There are 3 nested groupings, the coarsest first. Each group lies inside one group of the grouping before and may be the whole of it. The rows also spread widely along 15 directions, which tell nothing about the answers.
Some rows, each with its group in each grouping after it:
[.19,-.26,-.11,-.28,.07,-.21,.07,-.15,.29,-.02,-.12,-.14,.18,-.20,-.17,.24,-.11,.11,-.20,.05,.17,.17,-.34,.02,-.01,-.13,-.14] -> j_862 j_856 j_21
[-.08,.11,-.05,.03,-.26,.26,-.06,-.05,-.09,-.02,-.20,.03,-.09,-.07,.10,-.35,-.10,.14,.20,.09,.03,.11,.01,.09,-.12,.15,-.34] -> j_112 j_430 j_486
[.06,.02,.06,.07,.19,-.08,-.05,-.03,.07,.06,.03,.14,-.07,.10,-.32,.20,-.13,.18,-.02,.22,.25,.20,-.10,-.01,.01,-.15,.20] -> j_454 j_867 j_581
[-.08,-.11,-.02,.03,-.07,.13,-.04,.03,-.08,-.07,.01,.12,-.06,.09,.12,.01,.16,.02,.02,-.18,-.09,.14,.04,-.06,.11,-.15,.00] -> j_862 j_508 j_416
[-.13,.13,-.06,-.10,-.08,.29,.02,.14,-.02,.22,.15,.16,.22,.20,-.01,-.06,.04,-.16,.03,.01,-.13,.26,.21,-.24,.21,.00,.12] -> j_112 j_991 j_631
[.04,.10,.07,.05,.04,-.06,.14,-.04,-.19,-.04,-.26,.11,.26,.02,.04,-.13,-.06,.32,-.08,.27,-.19,-.04,-.32,-.01,-.13,.13,.21] -> j_862 j_402 j_106
[.13,-.12,.00,.06,-.04,-.04,-.37,-.17,.10,.07,.13,-.41,-.12,-.13,.39,-.22,.04,-.10,-.07,.50,-.41,.08,-.15,-.32,.37,.00,-.08] -> j_372 j_280 j_706
[-.23,.02,.04,-.04,-.06,-.25,-.04,-.04,.01,.23,.08,-.12,.12,.08,-.13,.10,-.35,-.09,.02,.23,.24,-.10,-.23,-.20,-.13,.12,.06] -> j_112 j_991 j_317
[.08,.09,.01,.03,-.02,.10,.23,.20,.02,.06,-.15,.05,-.04,-.38,.08,-.31,.04,-.07,-.05,.04,-.05,.00,.16,-.09,.05,.30,-.06] -> j_112 j_430 j_841
[-.26,.02,.07,.03,.12,-.15,-.06,.03,-.02,.03,.19,-.08,-.01,.29,.06,.06,.12,.06,.06,-.05,.01,-.11,-.27,-.12,-.09,-.20,.33] -> j_862 j_856 j_117
[-.10,-.16,-.01,.04,.08,-.04,-.12,-.04,.25,.05,.16,-.27,-.20,-.10,-.07,.27,-.11,-.21,.02,.19,.06,.13,.14,-.26,.22,-.01,-.14] -> j_372 j_453 j_539
[.17,.14,.12,-.05,-.06,.10,-.04,.16,.02,.01,-.15,.08,-.10,-.12,.05,-.36,.10,.25,-.04,.12,-.01,.00,-.08,.17,-.04,-.09,-.08] -> j_454 j_230 j_667
[-.02,.03,-.14,-.15,-.09,.08,.06,-.09,.14,-.02,.00,-.17,-.01,-.29,.24,-.28,-.01,.02,.24,-.05,-.04,-.01,.18,.23,-.17,.11,-.10] -> j_112 j_430 j_979
[.03,.15,-.06,-.04,.02,.17,.01,.04,-.11,-.05,-.13,.04,.12,.08,.04,.00,.08,.15,.08,.17,-.13,-.08,-.10,.09,-.07,.06,-.01] -> j_112 j_991 j_216
[.18,-.09,.04,-.02,.01,.09,-.05,-.23,.18,.01,-.10,-.09,.13,-.26,.23,.01,-.13,-.18,-.03,.19,-.24,-.01,.02,-.01,.03,.19,-.36] -> j_862 j_508 j_19
[-.12,-.05,-.01,-.08,-.15,.04,-.08,-.05,-.06,-.09,-.06,-.09,-.04,.03,.10,-.05,-.03,.03,.09,-.03,.02,-.06,.09,.08,-.11,-.09,-.15] -> j_454 j_230 j_559
[-.14,-.08,.32,.02,-.02,-.13,.14,.25,-.21,-.01,-.30,-.02,.05,.02,.25,.21,.07,.08,-.25,.13,-.28,-.46,-.07,-.08,-.05,-.16,.33] -> j_862 j_187 j_730
[.14,-.10,.10,.08,.10,.15,-.04,-.22,-.12,-.07,-.19,.27,.22,.21,-.25,-.03,-.06,.19,-.17,.07,-.05,.22,-.05,.01,.02,-.07,-.02] -> j_862 j_508 j_256
[-.10,.03,-.09,-.06,.10,.08,.11,-.07,-.06,-.15,-.03,-.09,.12,-.01,.05,-.09,.08,.02,.07,-.02,-.10,-.14,.21,.05,-.16,.10,-.04] -> j_454 j_11 j_16
[.16,.17,.12,.04,.24,-.18,.19,.09,.00,.03,.03,.06,.18,-.18,.24,.15,-.01,-.22,-.04,.05,-.18,-.44,-.14,.10,-.16,.22,.19] -> j_454 j_867 j_909
[.07,.11,-.25,.12,-.12,-.02,-.05,.01,-.13,.08,.12,.11,-.07,.01,.04,-.29,.09,-.14,.16,-.05,.08,-.04,-.07,-.03,.10,.30,-.12] -> j_862 j_187 j_373
[.05,.01,.06,.14,.14,.03,.10,-.03,.04,-.14,-.15,.05,-.14,-.22,-.14,-.19,-.02,.24,-.06,.00,.12,.19,-.05,-.04,-.04,.11,-.08] -> j_988 j_838 j_2
[-.22,.01,.15,.18,.01,-.22,-.15,.05,-.12,.09,.16,-.05,-.20,.09,.03,.03,-.12,-.05,.06,.06,.08,-.18,.01,-.07,.02,-.04,.28] -> j_988 j_838 j_200
[.19,-.26,-.32,.03,.07,.15,-.01,-.22,.12,-.12,.01,.03,-.02,-.21,-.09,.53,-.12,-.15,.11,.13,-.03,.43,.42,-.05,.35,.10,-.17] -> j_988 j_700 j_778
[-.09,-.08,-.22,-.17,.02,-.06,.27,-.05,-.06,-.25,-.22,-.16,.19,-.11,.02,.02,.15,.25,.02,-.01,-.08,-.08,-.11,-.03,-.16,.14,-.03] -> j_862 j_402 j_825
[.11,-.03,-.27,.14,.04,-.11,.01,-.14,-.02,-.04,.07,.16,-.06,-.06,-.10,.14,-.06,.09,.20,.01,.15,.18,-.04,.14,.06,.12,.12] -> j_862 j_402 j_891
[.18,-.04,-.01,-.02,.08,.05,.07,.19,.10,-.06,-.17,.03,-.14,-.18,-.01,.18,.18,-.12,-.07,-.01,.01,-.18,-.02,.04,.08,.05,-.19] -> j_862 j_856 j_827
[.10,.15,-.07,.12,.00,-.04,-.07,.12,-.04,-.08,.13,.06,-.18,-.06,.25,.11,.18,-.08,.18,-.22,-.01,-.19,-.39,.18,-.02,.09,-.13] -> j_988 j_838 j_200
[-.14,-.04,-.07,-.08,-.20,.27,-.17,.07,-.17,-.08,-.04,.01,-.02,.33,.00,.22,.12,-.10,.08,-.11,-.04,-.03,-.03,-.02,.05,-.18,-.26] -> j_112 j_430 j_841
[-.29,-.38,.15,-.23,-.28,-.13,-.01,-.21,-.21,.04,-.18,-.14,.30,.16,-.11,-.26,-.25,.05,-.31,-.01,-.02,-.03,.32,-.23,-.03,-.18,.11] -> j_862 j_508 j_19
[-.22,.07,-.25,-.12,.00,-.07,.18,.27,.24,.17,.29,-.10,-.17,-.14,.17,.22,.16,-.18,.31,-.11,.13,.10,-.10,-.14,.09,.07,.10] -> j_862 j_856 j_827
[-.03,-.14,.04,-.02,-.01,-.31,.08,.14,.06,.16,.09,.00,.03,-.11,.03,.08,-.07,-.07,-.18,.05,.03,.12,-.22,-.31,.19,-.02,.28] -> j_862 j_402 j_106
[-.23,.21,-.13,-.10,-.04,-.03,.18,.24,.02,.15,.09,-.03,.05,.03,-.05,.16,.00,-.24,.26,-.02,.19,-.29,-.23,-.06,-.21,.33,-.26] -> j_862 j_508 j_19
[.12,.06,.06,.09,-.03,.12,.04,-.07,.10,.07,-.10,.20,.00,-.24,.27,.12,-.23,-.05,.18,.11,-.18,.07,.12,.29,-.05,.08,-.01] -> j_862 j_402 j_106
[-.15,-.01,.19,.09,.00,-.01,-.28,-.03,.12,.09,.11,-.15,-.16,.17,.07,-.01,-.05,-.14,.02,.16,-.01,-.07,-.16,-.22,.02,-.08,-.14] -> j_862 j_402 j_825
[-.12,.14,.18,-.06,-.09,-.10,-.04,.09,.01,.10,-.04,-.28,-.04,-.10,.23,-.18,-.10,-.05,.04,.23,-.11,-.44,-.13,.07,-.18,.11,-.08] -> j_372 j_453 j_539
[.02,.09,-.06,.02,.07,.04,.07,.06,.09,.04,.09,-.01,.07,-.09,.08,.16,.02,-.14,.04,.07,-.04,.14,-.25,-.23,.09,.22,-.17] -> j_988 j_700 j_778
[.00,.13,.05,.24,.15,-.06,.05,.15,.02,.15,.16,.18,-.14,-.09,-.04,.22,-.11,-.16,.09,.13,.12,.08,-.04,-.16,.13,.21,.14] -> j_988 j_700 j_778
[.14,-.24,-.20,.02,-.04,.00,-.02,-.09,.05,-.26,-.04,.00,-.24,-.30,.10,.11,.07,-.13,.06,-.33,.11,-.03,.24,.23,.01,.01,-.35] -> j_454 j_11 j_16
[-.10,-.24,.17,.09,.07,-.20,.02,.04,.02,-.14,-.22,-.22,-.14,-.21,.27,.49,.01,-.16,-.12,.09,-.15,-.42,-.17,-.16,-.03,.00,-.09] -> j_862 j_856 j_21
[.04,.01,-.29,.04,.22,.03,.24,-.24,-.23,-.14,-.15,.01,.34,.00,-.27,-.13,.00,.30,.04,.30,-.12,.14,.28,-.04,-.02,.27,.36] -> j_112 j_430 j_841
[-.03,-.12,-.14,-.07,.06,-.02,.18,-.07,.06,-.04,-.06,.10,.18,.03,-.17,.39,-.07,.01,.00,-.12,.12,.16,-.10,-.02,-.03,.01,-.05] -> j_862 j_187 j_373
[-.22,-.12,.22,.19,.07,.10,-.17,-.06,-.09,-.04,-.01,.09,-.09,.26,.01,.27,-.10,.01,.01,.02,-.07,-.02,.22,-.04,.00,-.27,.22] -> j_112 j_991 j_317
[.11,-.08,-.02,.14,.00,.09,-.13,-.26,.05,-.11,-.09,-.03,-.06,-.12,-.01,-.11,-.11,-.03,.01,.03,.05,.16,-.14,-.06,-.01,.14,-.39] -> j_112 j_430 j_841
[-.10,.06,.06,-.10,.09,-.11,.00,.33,.17,.22,.02,-.30,-.12,-.18,.04,.22,.00,-.07,.03,.50,-.06,-.22,.14,-.18,.15,-.03,.32] -> j_112 j_991 j_631
[.27,.24,-.15,-.31,.04,.22,.02,-.15,.16,.01,-.04,-.11,.35,-.07,.11,-.15,.01,.07,.11,.29,-.22,.00,-.14,.24,-.16,.14,-.27] -> j_454 j_867 j_581

New rows, each followed by its group in each grouping:
[.02,.18,-.08,.06,.07,.08,.20,.23,-.26,.01,-.06,.12,.07,.00,-.11,-.48,.27,.12,-.06,.03,-.06,-.05,.07,-.15,.07,.22,.25] -> j_112 j_430 j_841
[.04,-.03,-.12,-.03,-.20,.25,-.14,-.24,-.06,-.08,-.05,-.03,.16,.00,.13,-.35,-.01,-.18,.02,-.14,-.12,.03,.14,-.06,.01,.22,-.44] -> j_112 j_991 j_631
[.25,-.21,-.02,.01,-.12,.04,-.07,-.04,.13,.03,-.15,.06,-.14,-.33,-.11,-.23,-.11,-.03,-.16,-.01,.15,.29,.14,-.03,.21,.03,-.28] -> j_112 j_430 j_486
[-.26,.02,-.12,.17,.04,-.15,.03,-.02,.11,.06,.32,.11,-.06,.11,.11,.48,-.12,-.22,.31,-.21,.17,.17,-.43,-.18,-.05,.10,.00] -> j_862 j_402 j_106
[-.22,.09,.05,.09,.22,.02,-.08,-.13,-.01,.03,.28,.01,.13,.38,-.08,.10,-.01,-.11,.14,-.10,.00,-.04,-.08,-.05,-.16,-.08,.20] -> j_112 j_430 j_841
[.00,.11,.05,-.13,-.01,.06,-.04,.06,.09,.16,.11,.13,.06,.17,-.01,-.25,.08,.08,.03,-.11,.06,.10,-.15,.14,-.05,-.20,.15] -> j_862 j_856 j_827
[-.03,.06,-.07,-.29,-.15,-.10,-.07,.09,.24,.25,.09,-.34,.11,-.17,.08,-.08,-.13,-.23,.00,.25,.05,-.13,-.20,-.16,.01,.16,-.23] -> j_112 j_991 j_631
[-.18,.21,.31,.20,.11,.11,.08,-.05,-.14,.03,-.02,.27,.13,.18,.02,-.22,-.14,.06,.01,-.03,-.05,-.03,.04,-.01,-.27,.05,.15] -> j_454 j_230 j_559
[.16,-.31,.01,.05,-.08,-.14,.04,-.05,-.02,-.07,-.21,.14,-.09,-.27,.09,.11,-.06,.05,-.19,-.11,.03,.10,-.05,.03,.15,-.09,.01] -> j_862 j_856 j_21
[.21,-.08,-.14,.13,.06,.11,.04,.03,.06,.05,-.05,.14,-.06,-.21,-.15,-.04,.03,.00,-.09,.26,-.06,.41,.22,-.28,.42,.17,.03] -> j_862 j_402 j_891
[.06,.07,-.08,-.08,-.15,.15,-.01,.06,-.05,.05,-.10,.06,.05,-.05,.04,.13,-.10,-.02,.08,.16,-.03,.05,.02,.08,.06,.10,-.16] -> j_988 j_700 j_778
[-.39,-.03,.17,-.14,.13,-.04,.16,-.08,-.02,-.01,.10,.06,.30,.37,-.20,.25,-.19,-.02,-.04,-.29,.16,.00,.00,-.10,-.34,-.22,.20] -> j_454 j_867 j_909
[-.16,-.06,-.31,-.23,-.42,.19,.08,.16,-.28,-.02,.01,.17,.13,.21,.08,-.31,.25,.06,.08,-.38,-.03,.25,.10,-.07,.16,-.08,-.01] -> j_862 j_402 j_106
[.00,.06,-.08,.00,.09,-.11,-.24,-.19,.17,.18,.34,-.17,.05,.12,-.16,-.08,-.18,-.19,.09,.20,.18,.16,-.19,-.21,.06,.15,-.12] -> j_988 j_700 j_778
[.00,.15,.01,-.01,.05,.03,.07,-.09,.10,-.02,.03,-.04,.04,-.17,.19,-.34,-.02,.07,.13,-.02,-.03,.04,-.10,.10,-.22,.16,-.12] -> j_454 j_230 j_559
[-.22,.02,.04,-.14,-.24,-.19,-.03,.04,-.05,.15,.06,-.22,-.06,-.12,.24,-.41,-.15,.01,.05,.08,.06,-.13,.06,-.08,-.10,.01,.11] -> j_454 j_867 j_909
[.04,.31,.13,.07,.04,.14,.11,.00,.01,.17,.00,.18,.23,-.07,.23,-.12,-.15,-.09,.10,.12,-.19,-.04,-.23,.10,-.18,.25,-.01] -> j_112 j_430 j_841
[-.28,.00,.07,.02,-.02,.08,-.17,.16,.10,.00,.11,-.18,-.23,.17,.13,.35,.08,-.18,.16,-.01,.03,-.10,-.25,-.18,-.03,-.16,-.21] -> j_112 j_430 j_486
[.02,-.21,-.05,-.01,.21,-.04,-.04,.04,.13,-.21,-.08,-.12,-.20,.01,-.09,.47,.18,.19,.02,.11,-.02,-.01,.09,.08,.09,-.32,.17] -> j_862 j_402 j_825
[.00,.02,.17,.16,.22,.14,-.06,-.20,.09,-.11,-.15,.04,.00,-.01,.00,.22,-.15,.11,.08,.17,-.08,-.04,.11,.19,-.18,-.05,.04] -> j_112 j_991 j_631
[-.15,.14,.31,-.22,.20,.06,-.02,.06,.25,.15,.00,-.24,.09,.08,-.19,-.38,-.08,.14,-.15,.29,.02,-.07,.16,-.03,-.24,-.21,.09] -> j_454 j_11 j_16
[-.23,-.03,.07,.06,-.14,.03,-.20,.00,-.17,.06,.12,.16,.00,.39,.02,.36,-.11,-.08,.12,-.07,.08,.03,-.27,-.05,.00,-.22,.05] -> j_112 j_430 j_979
[.03,-.02,-.05,.20,.20,.05,.01,-.01,.02,-.13,.12,.03,-.13,-.13,.24,.16,.15,-.17,.07,-.06,-.18,.01,.12,-.10,.12,.09,.00] -> j_454 j_11 j_16
[-.21,-.11,.01,-.12,-.24,-.04,-.03,.33,-.27,-.08,-.03,-.12,-.20,.09,.13,-.04,.27,-.23,-.07,-.25,.00,-.47,.25,-.13,.07,-.10,-.04] -> j_454 j_867 j_581
[.00,-.13,-.16,.08,-.11,-.27,.14,-.02,-.22,.03,-.01,.14,.13,-.10,-.05,.34,-.21,-.26,-.02,-.09,.15,-.13,-.15,-.11,.04,.29,.03] -> j_112 j_430 j_841
[.10,.05,.01,.21,.19,.12,.13,-.07,-.20,-.13,-.32,.11,.16,-.05,-.16,-.02,-.01,.07,-.07,.34,-.21,-.11,.14,-.14,.00,.34,.00] -> j_862 j_402 j_106
[.14,-.11,.02,.10,-.09,.09,.18,-.07,-.16,-.17,-.26,.29,.08,-.22,.20,.02,-.03,.11,-.08,-.24,-.13,.11,-.02,.18,-.02,.04,-.01] -> j_112 j_430 j_841
[.24,-.22,-.05,.16,.25,.01,-.07,-.14,.09,-.30,-.05,.04,-.13,-.07,-.12,.07,.21,-.09,-.06,-.29,.02,-.07,.09,.09,.02,.00,-.21] -> j_862 j_402 j_106
[-.09,-.10,.05,-.07,-.16,.04,.03,.08,-.01,.05,-.07,.07,-.06,-.05,-.01,-.22,.00,.01,-.05,-.16,.11,.08,.05,-.05,.00,-.03,-.16] -> j_862 j_508 j_19
[.03,-.13,-.05,-.13,-.02,-.04,.08,.15,.16,.06,-.02,-.02,-.04,-.14,-.15,.14,-.02,-.21,-.04,-.11,.14,-.03,.16,-.03,.05,.02,-.13] -> j_862 j_402 j_106
[-.07,-.08,.24,-.17,.17,.07,.03,.01,.23,.05,-.20,-.21,.17,.03,-.19,.21,-.15,-.01,-.19,.35,-.10,-.06,.07,-.17,-.10,-.10,-.08] -> j_862 j_402 j_106
[-.24,-.18,.31,.03,-.05,-.31,-.09,.02,-.02,.02,-.16,.00,-.10,.19,-.32,.23,-.28,.12,-.22,.02,.39,-.12,-.41,-.19,-.19,-.21,-.04] -> j_862 j_402 j_825
[-.15,-.10,-.12,.15,-.24,.13,-.16,-.26,-.20,.03,.13,.22,.01,.21,-.07,-.44,-.15,-.15,.16,-.31,.12,.24,.40,-.03,.04,.10,-.09] -> j_862 j_402 j_106
[.20,-.10,.21,-.04,-.04,.01,-.07,.04,.12,.19,-.20,.14,.04,-.10,-.21,-.03,-.26,.02,-.25,.30,.04,.19,.06,-.05,.15,-.08,-.02] -> j_862 j_402 j_106
[.05,.24,-.01,.14,.08,.35,.16,-.07,.12,.07,-.02,.35,.08,-.15,-.04,.05,-.20,-.10,.26,.03,.03,.26,.26,.14,-.12,.29,-.24] -> j_454 j_230 j_667
[-.03,.14,.05,.06,.05,.03,.12,-.01,-.12,-.14,-.17,.05,-.03,-.09,.16,.01,.00,.18,.15,.06,-.08,-.29,.08,.29,-.27,.06,.10] -> j_454 j_867 j_581
[.06,.21,.23,-.12,.16,.07,-.02,-.02,.24,.20,-.05,-.13,.20,-.02,-.18,-.13,-.23,-.12,-.06,.31,.04,-.19,-.13,.05,-.27,.12,-.20] -> j_112 j_430 j_841
[.37,.07,-.12,.06,.07,-.08,-.10,-.06,-.07,.11,.08,.14,.04,-.11,-.10,-.27,-.02,-.04,.01,.22,.00,-.01,.24,.20,.15,.14,.16] -> j_454 j_230 j_559
[.15,.14,-.10,-.09,-.11,-.11,-.26,.06,-.15,.17,.11,.02,-.07,.20,-.13,-.36,.07,.26,.04,.34,.13,.05,-.14,.11,.14,-.17,.27] -> j_454 j_867 j_581
[.10,-.18,-.22,-.06,.11,.07,-.16,-.06,.07,-.13,.09,-.24,-.13,-.04,.02,.38,.13,-.23,.11,.16,-.12,-.07,.38,-.05,.24,-.07,-.10] -> j_454 j_867 j_909
[-.02,-.35,.00,.08,.01,-.16,-.11,-.06,.08,-.20,.01,-.07,-.23,-.02,.04,.36,.09,-.11,-.10,-.29,.06,.02,-.13,-.13,.12,-.20,-.14] -> j_862 j_402 j_891
[-.08,-.08,-.04,-.04,.00,-.19,-.03,-.08,-.02,.06,.26,-.06,.04,.03,.19,-.13,.04,-.07,.00,-.12,-.05,.07,.06,-.13,.09,-.10,.31] -> j_454 j_867 j_581
[.01,-.15,-.11,.02,-.01,-.26,.06,.24,.02,.05,.02,-.12,-.19,-.24,-.13,.23,-.02,-.36,-.02,-.06,.24,-.32,.09,-.14,.09,.21,-.09] -> j_112 j_430 j_486
[.14,-.09,.14,.12,.07,-.16,-.12,-.19,-.04,-.08,-.17,-.06,-.03,-.10,-.06,-.23,-.12,.22,-.16,.17,.04,-.06,-.20,.07,-.09,-.02,.04] -> j_112 j_430 j_841
[.34,.17,.12,.17,.19,.13,-.10,.13,.09,-.01,-.13,.08,-.25,-.23,.06,.03,.09,-.06,.02,.33,-.09,-.17,.04,.13,.07,.12,-.16] -> j_454 j_867 j_581
[.30,-.16,-.21,-.18,-.01,.04,.07,-.09,.07,-.14,-.20,-.05,.14,-.25,.05,.04,.10,.07,-.08,.09,-.18,.08,.08,.11,.14,.05,-.13] -> j_862 j_402 j_825
[-.01,-.14,-.21,.04,-.01,-.02,.18,.08,-.08,-.07,-.10,.23,-.09,-.05,-.43,-.06,.00,.07,.02,-.24,.36,.19,.31,.01,.04,.10,.02] -> j_862 j_402 j_106
[-.11,-.10,-.11,-.22,.04,-.18,.23,-.02,.20,-.02,.07,-.14,.16,-.16,.09,.02,.03,.06,.01,-.18,.01,.10,-.11,-.04,-.10,-.04,.13] -> j_862 j_402 j_825
[-.18,.15,-.17,.19,-.06,.23,.06,-.06,.00,.02,.21,.22,-.03,.07,.24,-.11,.12,-.21,.29,-.29,-.02,.30,-.24,-.26,.05,.30,-.26] -> j_862 j_856 j_827
[-.03,.13,.11,-.05,-.03,.02,.10,-.04,.01,-.05,-.17,-.01,.05,-.14,.16,-.26,-.10,.28,.07,.09,-.02,-.02,-.10,.21,-.30,.01,-.03] -> j_454 j_230 j_559
[.16,-.04,.10,-.02,-.11,-.11,-.24,.10,.05,-.01,-.02,-.09,-.27,-.12,.14,-.26,.12,.13,-.09,.07,.05,-.07,-.22,.08,.07,-.20,-.11] -> j_454 j_230 j_667
[.03,.14,.34,.14,.05,.05,-.10,.04,.01,.05,-.23,.16,-.06,.08,-.08,-.05,-.17,.20,-.04,.26,.03,-.08,-.30,.10,-.20,-.06,-.06] -> j_862 j_402 j_106
[-.42,-.06,.01,.20,-.16,.37,.29,.07,-.47,-.25,-.26,.32,-.03,.18,.00,.10,.03,.08,.12,-.38,-.09,.00,.56,.00,-.11,.04,.06] -> j_372 j_280 j_706
[-.05,-.17,-.23,.07,-.23,.09,.02,-.13,-.15,-.18,-.13,-.01,-.15,-.27,.11,-.16,-.07,-.15,.11,-.15,.06,.01,.40,-.02,.04,.28,-.41] -> j_454 j_11 j_16
[-.08,-.16,-.15,.01,.07,.02,-.03,.04,.11,-.08,.37,.03,-.16,.13,-.14,-.03,.25,-.19,.03,-.60,.21,.24,.08,-.11,.17,-.14,-.07] -> j_372 j_453 j_539
[.00,.05,.16,.11,.12,-.10,.21,.12,-.08,-.10,-.16,.20,.03,-.05,.03,.05,.06,.15,-.08,-.17,-.01,-.19,-.24,.10,-.20,.03,.16] -> j_862 j_402 j_891
[.20,-.05,-.07,.21,.05,-.08,.11,-.16,-.28,-.18,-.32,.25,.17,-.12,-.04,.19,-.11,.21,-.09,.14,-.06,-.03,-.17,.06,.01,.22,.12] -> j_112 j_991 j_631
[.03,-.14,-.12,-.05,-.13,-.07,-.09,-.11,-.09,.03,.11,.13,.12,.20,.06,.01,.04,.05,-.02,-.16,-.03,.18,-.11,.06,.14,-.21,.19] -> j_862 j_187 j_373
[-.02,-.23,.34,.19,.33,-.10,.02,-.24,.09,-.03,-.18,.11,.11,.04,-.23,.52,-.34,.10,-.21,.27,-.01,.10,-.01,-.11,-.05,-.15,.16] -> j_862 j_508 j_19
